There are 5 hidden switches. A switch that is on adds its own fixed numbers to the row, and there is some noise. The rows also spread widely along 5 directions, which tell nothing about the answers.
In the rows, zero is written as 128.
Known rows, each followed by its switches (1 for on, 0 for off):
[124 171 154 112 104 172 166 103  97 183  98 149 128 155 116 105 115 121
 148 183  91 139 138 120 146 128  78 114 103  86  97]
1 0 0 0 0
[ 82 161 143 104 145 156 149 108  90 130 100 167 107 166 126 105 160 111
 179 168  98 127 148 119 145 112 127 137 138 111 154]
1 1 0 0 0
[100 152 199 121 102 173 166  84 149 132 169 185 110 142  98  85 148 108
 175 151  82  88 170 157 177 110  75 133 127 128 136]
1 1 0 0 0
[ 97 157 138 104 150 178 171 114 127 136 103 149 145 142 143  98 158 114
 160 158 132 136 129 146 131 137  95 144 107 122 147]
1 1 0 0 1
[100 165 124 118 120 182 178 102 132 140 113 121 137 142 124  88 132 122
 136 158 135 130 105 121 145 161  86 120  87 132 133]
0 0 0 0 1
[131 165 185 124  87 185 179  88 148 170 130 157 133 132 106 101 122 115
 148 162  93 122 148 156 152 140  54 134  82  89 113]
1 1 0 0 0
[ 94 161 163 112 113 182 177 127 118 129 120 164 130 170 138  78 135 117
 168 165 116 168 132 144 151 106  97 121 124 146 133]
1 0 1 0 0
[ 88 168 102 103 144 163 176 137  88 143  70 134 141 169 141 105 144 119
 143 167 121 162 113 104 124 126 124 109 113 124 130]
1 0 0 0 0
[ 95 152 126 124 115 176 199 141 144 114 120 149 149 153 132  80 141 126
 149 152 123 158 119 144 148 113  76 106 101 153 125]
1 0 0 0 0
[ 99 184 163 137 109 170 157  82  95 164 130 145 104 149  99  96 128 105
 155 171  84  94 142  87 171 147  88 113 108 108 125]
1 0 0 0 0
[ 83 170 100 115 140 173 196 136  98 125  81 131 148 157 143  98 137 109
 158 168 130 151 116 104 121 143 111 110  92 136 147]
1 1 0 0 0
[113 138 155  87 165 159 153 108 153 140 116 168 137 139 127 105 186 115
 145 146 133 125 141 173 127 119  90 172 115 120 159]
1 1 0 0 1
[ 79 171 116  91 161 157 151 126  78 132  91 158 126 177 150  93 162 116
 175 176 119 156 127 111 142 108 131 132 152 131 138]
1 0 0 0 1
[ 98 160 158 118 152 154 147  93 144 138 128 157 123 156 102 104 171 105
 157 148 128  76 134 110 147 143 113 155  96 124 178]
0 1 0 1 0

New rows. What belongs after each?
[106 176 174 102 113 187 163 106  92 158  95 168 113 170 135 102 125 111
 187 190 108 152 149 129 143 114 100 127 115 110 120]
1 1 1 0 0
[105 177 220 104 110 183 152  78 113 160 151 182  96 153 120  80 140 110
 176 171  98 117 163 152 173 118  82 138 133 119 123]
1 0 1 0 1
[ 95 148 134  85 186 144 145 114 120 133 106 158 130 151 130 111 198 116
 136 142 129 127 123 138 127 122 121 157 137 129 173]
1 0 0 0 1
[ 97 192 150 136 119 199 181  79 106 168 114 123 128 133 126  92 115  98
 149 167 122  91 127 103 152 186  73 121  64 106 145]
1 1 0 0 1
[113 182 128 126 105 192 183 102 136 148 103 118 147 138 135  90 118 116
 154 169 135 137 115 127 141 169  71 120  65 122 122]
0 1 0 0 1
[101 185 164  84 158 174 147  93  57 188  73 140 116 160 135 111 147 106
 154 183 117 138 125  97 130 150 116 143 113  96 141]
1 0 1 0 1
[ 99 156 146 109 138 171 169 109 134 145 122 142 143 139 125  94 160 112
 137 146 124 126 118 143 140 143  79 138  99 131 147]
1 0 0 0 1
[ 98 115 130  93 162 142 170 134 163 109 121 171 146 147 125 107 202 126
 127 130 130 147 116 171 127 101 105 152 125 154 173]
1 0 0 0 0
[115 182 184 120 108 177 148  56 105 174 116 140  96 137 100 108 130  99
 152 170 103  83 148  97 155 177  95 143  70  98 147]
0 1 1 0 0
[ 96 189 174  91 147 180 149  89  67 165  83 152 109 163 143 102 141 101
 181 190 114 135 146 111 142 138 117 140 115  94 145]
1 1 1 0 1
[106 157 167 119 103 169 167 118 157 127 144 173 132 169 122  77 136 116
 189 164 113 136 140 146 155 101  81 134 110 132 124]
0 1 0 1 0
[127 175 149  88 121 150 125  98  74 176  73 158 115 173 121 109 125 125
 184 197  76 151 156 110 139 113 123 144 134  62  99]
0 1 0 0 0
[124 158 153  87 123 141 127 109 100 165 106 172 113 172 111 102 140 136
 169 181  80 167 151 128 154  89 111 141 154  90  92]
0 0 0 0 0
[ 96 157 119  98 159 167 171 130 123 134  94 145 149 155 146  90 160 116
 143 157 135 159 113 145 126 117 103 136 123 134 144]
1 0 0 0 1
[ 77 197 115 143 121 199 198 106  92 149 102 107 141 148 138  85 114 100
 146 167 136 114 106  81 148 182  80  99  73 134 144]
1 0 0 0 1
[107 179 170 125 143 171 149  61 106 182 124 122 113 117  95 116 147  98
 118 150 110  64 124  97 154 190  77 143  77  97 157]
1 0 0 0 1
[106 148 170 108 148 165 173 124 171 131 144 175 140 153 118 103 177 113
 155 145 126 115 133 159 136 111  86 155 105 136 162]
1 1 0 1 0
[142 143 170  78 127 146 144 123 125 174 101 184 133 158 114 118 152 136
 147 172  85 170 139 168 132  78  91 147 144  82  99]
1 0 0 0 0
[113 162 182  78 166 132 117 113  97 161 106 194 116 180 115 119 177 109
 192 176  90 129 152 130 136  82 129 170 154  86 150]
1 1 0 1 0
[ 96 172 140 123 115 177 180 110 104 150 107 136 131 156 119 100 130 113
 146 165 108 129 125 106 149 140  92 107 100 118 129]
1 0 0 0 0
[ 92 144 116 102 143 167 183 150 142 100 102 158 147 162 147  90 160 115
 165 149 128 168 130 155 127 105 101 126 116 146 144]
1 1 0 0 0
[123 172 157  85 154 150 102  66  74 201  84 139 108 150 101 128 157 115
 135 180  93 108 132  96 140 151 122 164 123  65 135]
0 0 0 0 1
[102 210 174 129 102 188 157  69  64 200 112 136 113 152 118  98  93 104
 167 198  79 112 141  78 175 158  79 108 110  77 101]
1 0 0 0 1
[ 99 162 146  96 150 160 152 108 109 147 113 157 128 152 128  98 161 120
 151 157 116 142 133 141 142 122 101 136 129 123 136]
1 0 0 0 1
[ 85 194 179 126 141 186 164  85 114 158 136 152 124 158 124  88 144  91
 178 164 117  84 141 108 161 148  81 132 100 123 150]
1 1 0 1 1
[134 180 202  99 118 188 158  70 117 199 117 155 118 137 114  99 121 108
 144 174 112 124 137 143 155 154  58 143  88  94 119]
1 0 1 0 1
[107 177 144 104 137 158 141  96  62 167  85 153 109 163 124 116 143 109
 173 183  89 114 147  91 138 131 124 136 126  82 137]
1 1 0 0 0
[ 91 176  91 106 143 170 182 149  76 132  54 137 145 175 159 107 132 116
 160 183 128 176 111 104 111 125 126 113 109 115 133]
1 1 0 0 0
[ 93 161 161 117 133 175 178 111 171 114 151 165 141 162 127  75 157 115
 179 145 141 124 123 159 148 115  81 153 109 154 143]
0 1 0 1 1
[ 96 146 118  86 194 134 144 115 112 148  85 145 131 143 109 131 201 107
 117 140 120 119 110 115 115 135 133 155 123 115 186]
1 0 0 0 0
[ 99 131 146  90 166 148 159 125 147 118 123 181 131 150 124 115 201 113
 155 137 120 134 145 163 124 103 114 162 132 131 173]
1 1 0 0 0
[ 93 153 137 109 147 154 160 115 117 142 108 151 127 154 117 107 168 114
 141 154 109 131 124 122 139 127 108 130 120 128 156]
1 0 0 0 0
[ 97 187 156 121 116 172 131  77  87 163 123 146 107 157 111  90 126 109
 166 178  94 113 146  94 171 143  98 130 136 103 116]
0 0 0 0 1
